The first 10 rows are patterns. Each new row is the sum of 3 different patterns, raised or lowered, with some noise. Before adding, each is slid sideways (what falls off one end comes back at the other) and multiplied by a number that may be negative. Names go in the order of the patterns.
Known rows, each followed by the names of its patterns:
-24  20  4  47  -4  -9  -3  10  -31  32  -23  10  19  8  3  41  -6  -4  -1  11  11  16  25  4  -34  53  8  1  -17  6  26  -4  24  33  -1  21  -25  -4  -2  -4  -22
Bodal
3  50  -7  29  -1  49  23  7  -4  -6  21  5  17  16  31  -1  5  -19  56  -47  12  8  10  -27  33  19  17  -27  7  -50  -7  -43  4  16  -23  -5  18  -27  -7  -11  36
Zume
32  15  28  4  7  23  -14  -1  11  17  -17  7  27  -22  -15  -23  -15  -14  -8  -2  10  19  17  2  -37  2  -6  18  -16  -32  20  -31  22  16  -17  5  12  -28  -1  44  30
bom
-20  -9  -4  1  -21  -3  30  -24  1  0  6  -41  15  -13  -25  -5  7  -31  -26  6  -4  -14  20  10  5  -23  38  3  5  40  29  25  -11  19  24  -11  -13  -11  5  -27  -46
fud
-38  7  25  -2  -3  -33  -12  -20  10  -17  -2  12  -24  4  0  4  -19  -1  6  -12  -9  15  -39  0  -22  -12  12  -40  -14  -19  -9  -7  -8  -26  8  -7  -8  -19  1  20  -4
Sapef
17  13  23  -2  -23  -1  17  22  7  -21  13  10  -1  -9  13  21  2  21  -2  5  35  -16  -8  4  21  -9  -24  5  16  26  -29  -2  -38  30  24  -9  -2  -18  -15  -37  6
zogug
-13  -26  -21  3  1  18  -18  -3  38  11  2  34  -5  6  -1  11  14  2  15  -1  -20  1  -2  33  -10  2  1  14  -12  5  -23  -9  -18  19  -33  -3  21  -8  -5  8  26
kizo
8  -4  -9  3  -10  -19  -17  -37  15  -16  30  -12  17  17  9  23  -32  32  13  29  -7  38  -5  -12  -1  0  -29  19  8  13  -13  31  -14  -26  -17  13  22  6  -18  33  -5
maf
10  17  17  -26  -15  13  4  -3  -33  -5  1  19  -46  5  19  -33  19  34  10  -24  -2  -22  3  1  12  -17  -23  -5  -19  -5  -10  24  7  10  39  2  10  27  -10  13  -27
Gapad
12  -3  -42  30  -6  30  -34  3  19  23  -28  -6  16  6  -31  -7  16  26  13  -29  -8  15  -10  12  -21  10  12  26  -6  7  33  14  26  6  -14  0  1  11  7  39  -36
Pumo

New rows. What belongs after each?
-6  -45  -16  21  -35  -16  -34  20  -2  -31  -7  -33  -3  -10  19  -11  -10  30  3  19  31  -32  -39  -58  -18  -5  7  -47  16  -47  -19  10  -33  -1  -27  -38  -7  26  -22  -6  6
Bodal bom Pumo
-35  -55  9  -42  -63  -66  -1  -32  -45  -61  4  -22  -27  -95  -26  7  -59  -30  -1  -42  -41  -38  -47  -46  -27  -33  -82  -53  -59  -70  -30  -41  -36  -38  -36  -45  -3  -45  -15  -8  -53
kizo Gapad Pumo
26  22  5  44  53  -23  20  52  59  -14  2  20  24  66  35  29  18  18  0  4  48  23  5  24  75  40  -4  46  -9  33  54  18  49  27  -24  18  43  52  33  20  21
Sapef zogug Gapad
-24  -41  -5  58  -14  -46  -36  32  11  -50  -49  -44  -19  1  -27  -2  30  -28  20  -49  38  -101  -3  -26  -40  -58  -5  -13  -38  -72  -53  -40  -98  -61  -24  -18  -45  -5  -50  -42  -45
Zume Sapef maf
25  68  20  37  86  28  47  47  42  64  29  37  25  19  30  11  56  5  18  46  63  19  14  11  -3  65  44  22  56  33  32  -1  78  46  9  -8  48  39  17  48  49
Sapef kizo Pumo
-12  -28  19  -27  -4  -7  -55  -55  -79  -31  -5  -20  -44  -39  -28  13  -35  -86  -32  -25  -43  -56  -56  -29  -55  -22  -44  -35  -15  -10  -66  -19  9  -3  -16  -40  10  -15  6  -21  -53
bom zogug kizo
-74  -39  -92  -17  -28  -5  -34  -27  -59  -18  -22  -16  -32  -65  -30  -50  -10  -55  -6  -62  15  -34  -32  -24  27  -66  -33  -45  11  -46  -3  -30  29  7  -57  -16  -67  -15  25  -44  -17
Zume zogug maf
-48  12  22  0  -24  -39  -22  20  -27  -56  -8  -30  -27  -55  -16  -21  -31  -54  -25  -42  21  -8  -30  -41  -17  -49  -43  -18  -18  -86  -35  -23  -68  -72  -38  -19  -50  -16  -15  -15  4
fud Sapef kizo
34  40  -50  -7  11  -7  -3  -25  2  -20  -11  -1  -61  -18  0  27  -46  -11  49  21  26  -21  12  33  29  7  9  33  -16  15  -28  4  5  -2  19  13  -18  36  12  -9  -23
fud Sapef Pumo
14  -9  3  -22  36  -18  11  29  -1  62  25  11  -5  18  -14  43  -36  18  31  30  -1  11  -10  38  -6  -32  4  12  33  16  -10  30  15  -4  -26  17  16  6  12  42  -16
Bodal Sapef kizo
-4  19  4  27  28  34  48  58  11  31  3  42  32  25  22  23  31  28  7  28  13  32  -12  32  -4  27  14  12  11  45  -2  22  51  18  2  58  21  5  -20  6  43
kizo maf Pumo
-17  -18  28  -9  -38  -34  9  2  -1  -26  -5  7  31  -7  18  6  -5  17  1  24  15  8  -10  -22  4  -3  49  -20  -18  -13  10  17  1  -23  -16  -31  25  -42  5  20  -2
Sapef zogug kizo
-14  14  -35  50  9  2  2  36  17  -27  16  59  -2  -7  1  11  53  16  17  6  8  39  -12  22  -2  20  -1  4  30  -3  8  6  10  30  12  -14  -9  33  0  18  42
Bodal kizo Pumo
48  53  -8  48  21  44  95  44  63  13  75  66  1  25  17  34  14  -19  -8  39  8  -4  -5  6  59  -17  17  24  25  15  50  -1  0  44  31  -27  30  59  48  41  60
bom fud zogug
60  45  -2  10  -23  34  42  26  18  29  43  16  18  6  36  1  -3  56  51  21  28  -11  11  -25  20  59  -48  14  58  22  20  -15  62  24  20  41  15  41  73  40  28
Bodal Zume bom
-19  -20  -57  4  -18  -11  -27  -2  -1  -38  -18  -1  8  -13  -38  6  -21  -2  -14  -27  -25  -1  -12  -8  -48  -8  -19  -19  -6  -10  -32  -24  -25  23  -11  -8  21  -37  -13  -18  -2
Sapef kizo Pumo
-37  -32  -5  -52  -7  -29  -50  -6  -16  -37  -72  35  -18  -23  15  -19  -56  2  -26  -28  -24  -45  42  -25  4  -26  -6  20  -23  -3  -58  -44  -1  -58  -61  -5  -10  -74  -88  -44  -47
bom Sapef Gapad
5  11  26  17  11  5  31  64  40  36  28  34  55  -6  24  -15  53  5  11  9  48  0  17  24  -14  34  31  7  0  29  27  1  9  -3  2  23  64  -41  0  32  31
Bodal Sapef Pumo
-37  -45  14  -2  -2  23  -6  33  -21  -14  -52  34  -1  -43  -9  -20  -35  -21  -19  -6  -15  23  -11  -3  -27  2  40  15  53  8  42  -52  42  8  -8  7  -24  16  -42  -16  4
fud maf Pumo
-20  19  22  16  -4  -12  -22  59  -6  33  -20  -7  28  27  1  6  2  -30  -6  30  -1  13  66  -47  53  25  18  -8  33  -25  -20  -9  27  20  7  4  23  -31  -8  -26  20
Bodal Zume fud
33  31  -9  75  19  22  18  39  -21  44  51  92  -23  -2  51  73  8  17  33  19  25  25  24  76  62  65  10  68  52  18  -3  -27  31  42  70  6  44  -14  62  -19  34
Bodal Sapef maf
-20  -48  -24  -53  -31  -53  -40  -54  -24  -29  -55  -14  10  -59  -19  -25  43  -30  32  -45  27  -24  -2  18  -54  -50  -21  26  -21  7  -27  8  -34  -31  -24  19  -63  -9  -14  -38  -59
Zume kizo Gapad
73  39  43  16  43  25  34  -1  73  15  33  22  20  58  68  5  52  18  63  35  24  46  44  9  45  27  13  25  38  50  28  47  46  -13  73  21  24  46  2  18  4
Bodal Sapef Pumo
-26  -14  32  21  19  -19  1  -23  -6  34  -53  -14  -10  1  -3  -24  9  -14  -40  28  -22  25  19  -14  32  -1  29  -7  1  -26  27  -9  16  2  35  -29  8  -3  7  -8  -23
Bodal Sapef kizo
-40  -25  -21  -67  -4  5  2  -34  10  -19  -34  9  -1  -7  -55  -3  0  -25  -26  -11  -2  -66  -40  -41  -14  -11  -54  -30  -43  30  -37  -50  -15  2  -54  -32  -4  -47  16  10  -33
bom fud zogug
26  19  5  11  -14  -14  0  7  -39  -8  -28  -45  -22  -3  9  -20  -28  5  9  14  -29  5  16  39  -20  -4  0  26  -8  -28  47  -23  -40  -28  38  -13  29  -2  -4  12  33
fud kizo Gapad
11  38  1  36  56  4  -13  33  -49  -12  -21  31  16  -19  22  36  -6  -25  -4  4  31  44  7  7  3  35  -24  21  31  -1  44  36  14  38  53  46  21  -21  71  -20  14
Zume bom zogug
20  32  31  -4  34  29  -31  67  39  39  -9  2  -14  44  -33  17  -16  15  9  -11  20  42  8  -4  -7  3  22  23  26  -40  44  -9  10  8  11  -26  -3  -4  26  5  48
Zume Sapef maf
51  57  17  16  30  59  27  64  33  74  45  85  53  38  63  21  57  32  43  52  47  34  65  29  61  -21  21  44  31  -11  54  40  40  14  32  -17  31  -14  24  52  21
Zume bom kizo
28  -1  -18  46  -8  -18  26  5  -20  17  29  12  28  5  -1  4  14  39  20  1  31  31  -23  -10  -18  -39  7  -19  -24  18  8  32  -21  -33  7  16  7  -20  -19  32  22
bom Sapef Gapad
-16  -16  -11  31  18  15  -47  18  -13  -27  32  -26  -42  -10  52  -2  19  28  -2  0  13  13  7  13  12  6  -18  -33  -9  -26  -37  2  -35  26  -43  22  -18  -12  -47  26  -1
kizo Gapad Pumo
-8  -81  -39  -35  -33  -31  -22  -16  -12  -48  1  -21  -11  -3  47  -4  -38  29  -10  -15  -48  -14  -9  -53  -78  -22  -16  -24  -22  -6  -18  1  -44  -35  -2  -6  -60  0  -51  -24  -22
fud zogug Pumo
-64  29  -28  -64  48  -26  -35  -69  -19  4  18  -79  -11  -73  21  -20  -39  -60  -38  -62  -89  -79  -47  -66  -10  -38  -99  -28  -45  0  -64  -69  -41  19  -69  -12  -36  -17  -7  16  -66
Zume zogug Gapad
-23  2  -51  -18  14  -55  2  1  -4  -38  -28  -24  -21  9  -40  -8  -66  -15  -17  -35  -20  -48  -53  -51  5  -37  -12  7  -37  -77  -32  -29  -33  -28  -41  -29  -24  -14  -35  -45  2
bom fud zogug
29  45  46  3  44  36  28  22  39  10  -43  34  50  37  38  0  42  39  14  -26  45  50  -11  40  22  57  44  2  3  53  37  21  36  17  -18  43  23  24  6  53  37
zogug kizo Gapad
-53  -28  18  -23  -29  -47  -15  11  -17  -20  -9  -1  1  -25  -63  -11  -22  -8  -49  -6  -11  -33  2  1  -24  2  -2  -52  -2  21  8  -17  -23  19  -38  -7  1  -35  -39  -35  -5
bom fud zogug
8  18  -51  -12  16  -12  -28  10  -7  -43  -7  -39  -8  30  -2  -16  -23  -30  -33  -45  2  4  -12  -15  -17  -28  37  12  -26  4  -75  -21  5  32  15  2  44  -8  -31  -17  -14
bom zogug Gapad
-44  7  2  -17  -20  4  23  61  -22  6  60  16  -28  27  4  -31  15  29  8  0  4  3  -14  19  52  23  13  37  41  -17  20  14  9  11  21  -5  30  -18  27  2  -37
fud maf Gapad
-48  -30  -64  -6  -92  -26  -26  -29  -74  -64  -23  -2  -10  -39  -18  -27  -14  -50  -65  -11  -8  -65  9  -31  -26  -45  33  -40  -57  -18  28  -53  29  24  28  -9  -32  34  -37  -39  17
Zume bom fud
-69  -23  -35  -64  -69  -10  -5  -63  9  -23  -14  -42  5  -3  -1  -62  1  -40  -46  0  -8  -70  -56  -28  10  -39  38  -17  -8  -21  -50  4  20  -44  -45  -43  -19  -59  -52  -79  10
Zume bom Gapad
-19  0  -12  20  17  4  35  -17  7  27  -33  -28  15  -21  -58  -8  3  -24  -9  20  -42  -20  -30  -15  32  -50  -20  51  -47  14  -52  51  30  24  -25  71  -1  19  7  40  14
Zume kizo Pumo
-5  -102  13  -15  3  -23  1  3  33  -47  6  -26  -4  -93  -33  -12  -13  15  -70  -3  -43  -36  -64  -9  -68  1  27  -21  -14  65  -34  -11  -29  -13  -45  5  32  4  -26  -32  -12
Bodal maf Pumo
-31  53  10  14  36  37  -5  30  54  10  -18  34  38  18  21  32  28  77  75  57  75  15  28  71  26  37  50  31  11  -40  37  21  47  10  33  35  58  -1  54  15  18
fud kizo Pumo
-38  -14  -32  -43  11  -30  -5  -38  -19  -57  -17  -63  -21  -73  -13  -25  -30  5  -42  23  -5  -36  -35  -3  -31  5  -41  65  4  -8  -2  34  -45  -5  -27  13  -13  60  -6  28  7
Zume bom fud
-57  0  -51  -73  -64  -41  -10  -36  -46  -46  -12  18  -54  -29  -99  -35  -67  22  -69  5  -5  -39  -34  -71  14  -41  -102  -56  5  -19  -44  -53  -15  -23  -40  -17  -71  -9  -16  -25  -17
Bodal kizo Pumo
-6  -15  -31  12  11  34  2  23  -22  -21  11  -17  -41  -16  -9  -30  25  -28  -40  -20  -32  -14  -28  -53  -5  -9  7  -8  19  -53  -6  -54  -18  18  -48  25  -95  -1  -2  -1  -42
bom Sapef Pumo
17  -14  38  16  -25  -52  20  -41  8  -42  47  -21  -2  -33  -1  3  -19  -2  -3  -30  25  14  18  -10  9  -42  -5  -52  12  -68  -52  5  -30  13  -24  20  -51  -4  3  -4  -29
Zume fud zogug
-42  19  54  -18  -6  -17  -3  -46  -11  -22  4  16  -51  -11  -31  7  9  1  16  -18  -9  -38  -3  -19  -39  25  -24  -45  -32  7  6  -30  -38  -6  27  -10  -20  10  9  22  -25
Sapef Gapad Pumo
17  5  17  -19  -27  -24  -8  -20  -31  -22  -59  -40  -35  -8  21  -17  -6  -26  -27  -28  17  -13  -21  -17  -2  -7  3  -22  -12  11  -3  14  -17  19  14  -61  15  -7  -2  -46  -25
Bodal zogug kizo
5  14  -29  -40  -63  -37  -12  -43  26  -21  -18  -17  -30  39  -113  15  -7  -8  -37  31  -5  -21  -68  3  -97  -8  -59  -14  -26  -7  -58  -38  -70  -15  -25  -10  -45  69  -51  -17  -38
Zume Sapef maf
-12  -74  -11  -62  -63  -79  -21  -14  -16  -9  -18  -60  -19  -25  0  -13  -48  -22  -26  -40  -28  -33  2  -49  -2  -25  -50  25  -47  -53  -56  14  -9  -45  -29  -13  2  -42  -31  -105  17
zogug kizo Gapad
-37  -2  -60  -54  -16  -43  -41  2  -16  -31  -45  -9  -3  -40  -71  -12  -13  -36  -42  -28  -71  6  -50  -36  -38  -27  -7  -61  -3  -52  -8  -59  -56  -71  -38  -3  -75  -87  -30  -55  -67
Zume kizo maf
